All groups share one centre, and each spreads out both ways along 9 directions, with some noise.
(in the rows, 128 means zero)
Known rows, each followed by its group:
[ 82 166 100 125 174 110 136 121 145 131 140 148 121 120 100  86]
A
[113 100 162 149  89  47 132 125  76 134 117 112 136 151 168 151]
K
[142  91 126 130 171 163 176  90 126 113 117 112  97 154 155  73]
A
[138 113  95 130  91 147 127 116 124 161 113 194 132 161  44 127]
E
[139 173  94 164 177 171 113 166 183 148  94 144 148 116 170 117]
A
[163  99 136 135  80 108  51 142  92 101 120 150 118 133 119 149]
E
[182 114  89 106 116 178  98  88 178 123 112  69 126 133 107 169]
S
[172  90 142 118 149 139  69 113 114  98 136 191  91 119 104  87]
E
[164 124 149 111 170 116 153  94  94 119 113  68 124 103 184 110]
K
[105 164 109 167 196 117 151 142 166 166 108 121 123 134 174  98]
S
[102 101 123 115  85 159 167 131 129  82 122 118 144 135 105 124]
K
[111  99 102 219 177 129 115 143 126 107  76 151 143 107 140  76]
S
[152  92 134 115  81 145  94 122  86  92 143 170 116 135  80 121]
A
[142  76 122 185 149 125 126 113 101 105  90 123 120 137 153  92]
S
[162 136 169 142 195 143 147 127 128 175 140 133  93 146 210 102]
E
[136 143 143 142 161 129  81 112 116 145 208 118  74 170 181 127]
A
[183 104 127 119 116 164 111  98 141 129 134  64  98 160 164 164]
A
[166  98 155 122  91 126 114 130  88 122 118 146 121 131 115 137]
S
[142 102 123 143  78 160 101 147 126  80 130  86 108 172 168 150]
S
[147  94 178 133 121 146 156 132  87 149 151 171  86 171 146 100]
A
[ 92 118 107 117  80  81 171 135 139 134  79 114 134 147  78 141]
K
[112 110 118 125 137  82 156  96 129 133 122  91  73 206 178 101]
S
[105 137 106 156 132  49  96 130 104 112  92 104 143 110 142 128]
S
[136 161 169 107 157 163 128 139 119 167 199 159 101 133 146 125]
A
[151 127  77 142 173 112  98  81 172 154  97 101 123 128 116 133]
S
[149 115  90 149  80 139 134 112 117 162 110 120 136 179 107 162]
E
[124 119 126 155 152 115 150 128 120 129  97 126 118 145 170  92]
A
[124  94 160 107  80 130 140 161 108  50 104 101 119 107 134 119]
E
[137 164 123 138 199 152 130 134 146 159 133 167 127 114 152  87]
A
[139 143 154 129 108  82 174 192  79 144  38 120 101 117 121 101]
K
[110 138 168 139 119 111 135 164  89 140 149 187 148 122 142 124]
K
[108  78 140 128 141 103 180  72  98  90 139  83 136 140 178 101]
K
[151 151 143 133 116 162 134 169 142 137 113  99 146 118 176 162]
A
[101 132 108 170 185 143 177 137 159 144  89 148 131 125 125  75]
S
[150 146 132 133 191 202 159 110  83 101 160 129 157  92 182  68]
E
[110 140 122 152  89 149 136 210 132 117  87 150 116 150 112 118]
K
[110 141 179 126 123  87 115 195 114  98 116 149 119  94 155 118]
E
[195 146 164 131 176 125 146 147 108 210  92 159  74 141 156  99]
K
[168  65 139 129 122 140  85  57  97  93 177 107 134 148 173 143]
K
[127 125  94 131 142  83  79 108 137 105 107 132 120 116 107 114]
E
[152 165  88 139 184 182 137 160 174 146  68 127  76 139 118  72]
K
[ 97 166 135 144 130 105 150 164  94 106 115  88 166  95 184 123]
E
[164 107 148 132 121  70 101 110  77 150 110 141 131 119 131 140]
S
[134 135 104 146 124 118  78 128  80 107 134 181 153 106 101 106]
E

New rows, each followed by its group:
[174 149 118 136 172 202 140  89  59 118 166 125 175  92 172  94]
E
[106 118 169 118 123 179 173 146 108 133 186 183  81 171 111  83]
A
[144 112 119 146 124 159 122 136 136 119 112 114 124 135 140 130]
S
[158 133 145 149 138 145  87 136 129 169 173 147  86 175 165 145]
A
[129  89 135 125  74 152 100 131  92  86 160 159  96 162  91 120]
A
[144 123 104 125 164 182 170 116 184 150 102 108  86 167 130 100]
K
[129 110 120 136 105  51 151 128 112 148  40 123 147 121 115 132]
A
[133 161 128 147 167 113 101 150 183 187 123 147  97 154 156 140]
E
[147 172 153  37  89 103 131 127 106 140 171 110 114 140 139 164]
S
[117 107 158  93 128 138 162  94  97 127 185 134  78 161 106 100]
A
[126 118 137 109 152 143 186  95 145 155 136  96  86 168 137 109]
A
[101 146  97 120 161  56  93 116 143  92  94 100 130  88 124 111]
E
[124 103 151 133  77  97 186 174  99 136  51 164 146 127 105 119]
A
[130 119 109 140 168 168 128 101 172 167 154 170 110 169 126 110]
K
[115 186 109 147 142 124 125 156 140 157 121 119 156 115 152 149]
E
[133 119 112 119 130 169  94 113 128 110 177 156  94 147  94 109]
A
[144  91 129 142 122 150 120 130 103 113 112 188 126 121  84  93]
S
[121 115 136  92  65 159 147 146 121  90 141 131  99 176 122 119]
S
[176 138 153 115 158 193 120 124 143 180 174 183  96 147 125 120]
A
[152  92 160 101  95 158 160 131  91 128 131 197 108 144  85  96]
S
[ 95 105 115 135 179 145 145  89  99  59 160 117  94 141 144  40]
A
[100 108 137 143 133 127 153 126  99  75 144  90 101 148 169  88]
A
[120 178 137  74 113 160 156 157 143 123 142 122 143 107 120 137]
S
[172 118 125 149  88 165 133 122  88 161 134 127 140 167 143 158]
E
[127 134 152 128 146  80 112 156 161 141 104 119  88 134 161 140]
E
[130 116 125 111  87 136 160 142 168 137  92  92 111 158 112 160]
E
[ 99 104 135 158 140  79 143 137 124 128  96 149  88 168 142  84]
E
[111 196 120 104 178 107 129 141 130 157 135 176 154  72 106 100]
S
[ 95 142 124 109  80 107 135 161 114 100 126 138 122 146 116 126]
S
[163 135 138 131 150 150 146 120 153 168 118  88 116 138 167 149]
S
[171 143 129 145 149 150 109 150 145 171 104 167 134 126 147 131]
A
[ 62 154 139 152  92 148 154 205 129 101 134 161 158 127 143 123]
K
[124 123  73 143 183 139 138  80 175 102  94  49 127 126 149 110]
S
[133 107 135 142 159  99 144 116  88 118  92 149 146  82 112  86]
S
[ 90 162  93 106 112  98 160 164 129  90  65 107 154  80  71 107]
K
[153 118 149 157 120 121  97 147 110 141 137 134  97 177 186 136]
S
[140 141 127 143 133 104 126 134 130 120 105  54 133 125 197 154]
A
[161 117  89 107 140 156  57 101 147  79 131 136 122 106  90 118]
E
[110  89 114 117 126 114 137 113 137  63  93 109 105 132 106  88]
E
[ 96 115 144 143  99 100 152 169  73  78  95 146 135 118 130  92]
K
[169 122 156 131 169 111 129 105 112 154 126  99 104 132 195 123]
E
[126 178 118 130 198 115 136 125 141 148 117 111 146  89 173 110]
A
[137 188 106 151 126 131  90 187 180 184  95 169 154 119 121 166]
A
[ 81 109  84 123 120  98 146  81 167 115 118 109 147 149  93 135]
K
[202 130 165 129 145  68  92 128  68 179  95 131  97 119 159 134]
K
[152 154 124 117 157 148 151 134 142 129  98  68 122 108 157 125]
K
[127  95 161  91 140 149 217  76 134 146 142 100 132 139 142 123]
K
[165 113 174 159 125 130 102 159  76 147 134 190 117 131 157 116]
S
[131 106 170 107  77  86 146 159 106 117  94 117 114 128 123 147]
E
[118 110  75 140 125  60 112  75  91 106  91 118 142 125  96 105]
E
[ 91 135 124 118 140  83 170 122 124 149 118 156  93 175 130  85]
S
[145  99 160 139 155 111 151 121 125 157 115 146  84 166 159  96]
E
[149 163 111 125 178 121 116 137 134 170 101 170 109 114 100  95]
K
[168 126 127 119 143 161 119 132 114 110 109 124 114 113 125 106]
K
[135 134 100 170 104 143 128 137 105 172 127 167 140 177 122 132]
E
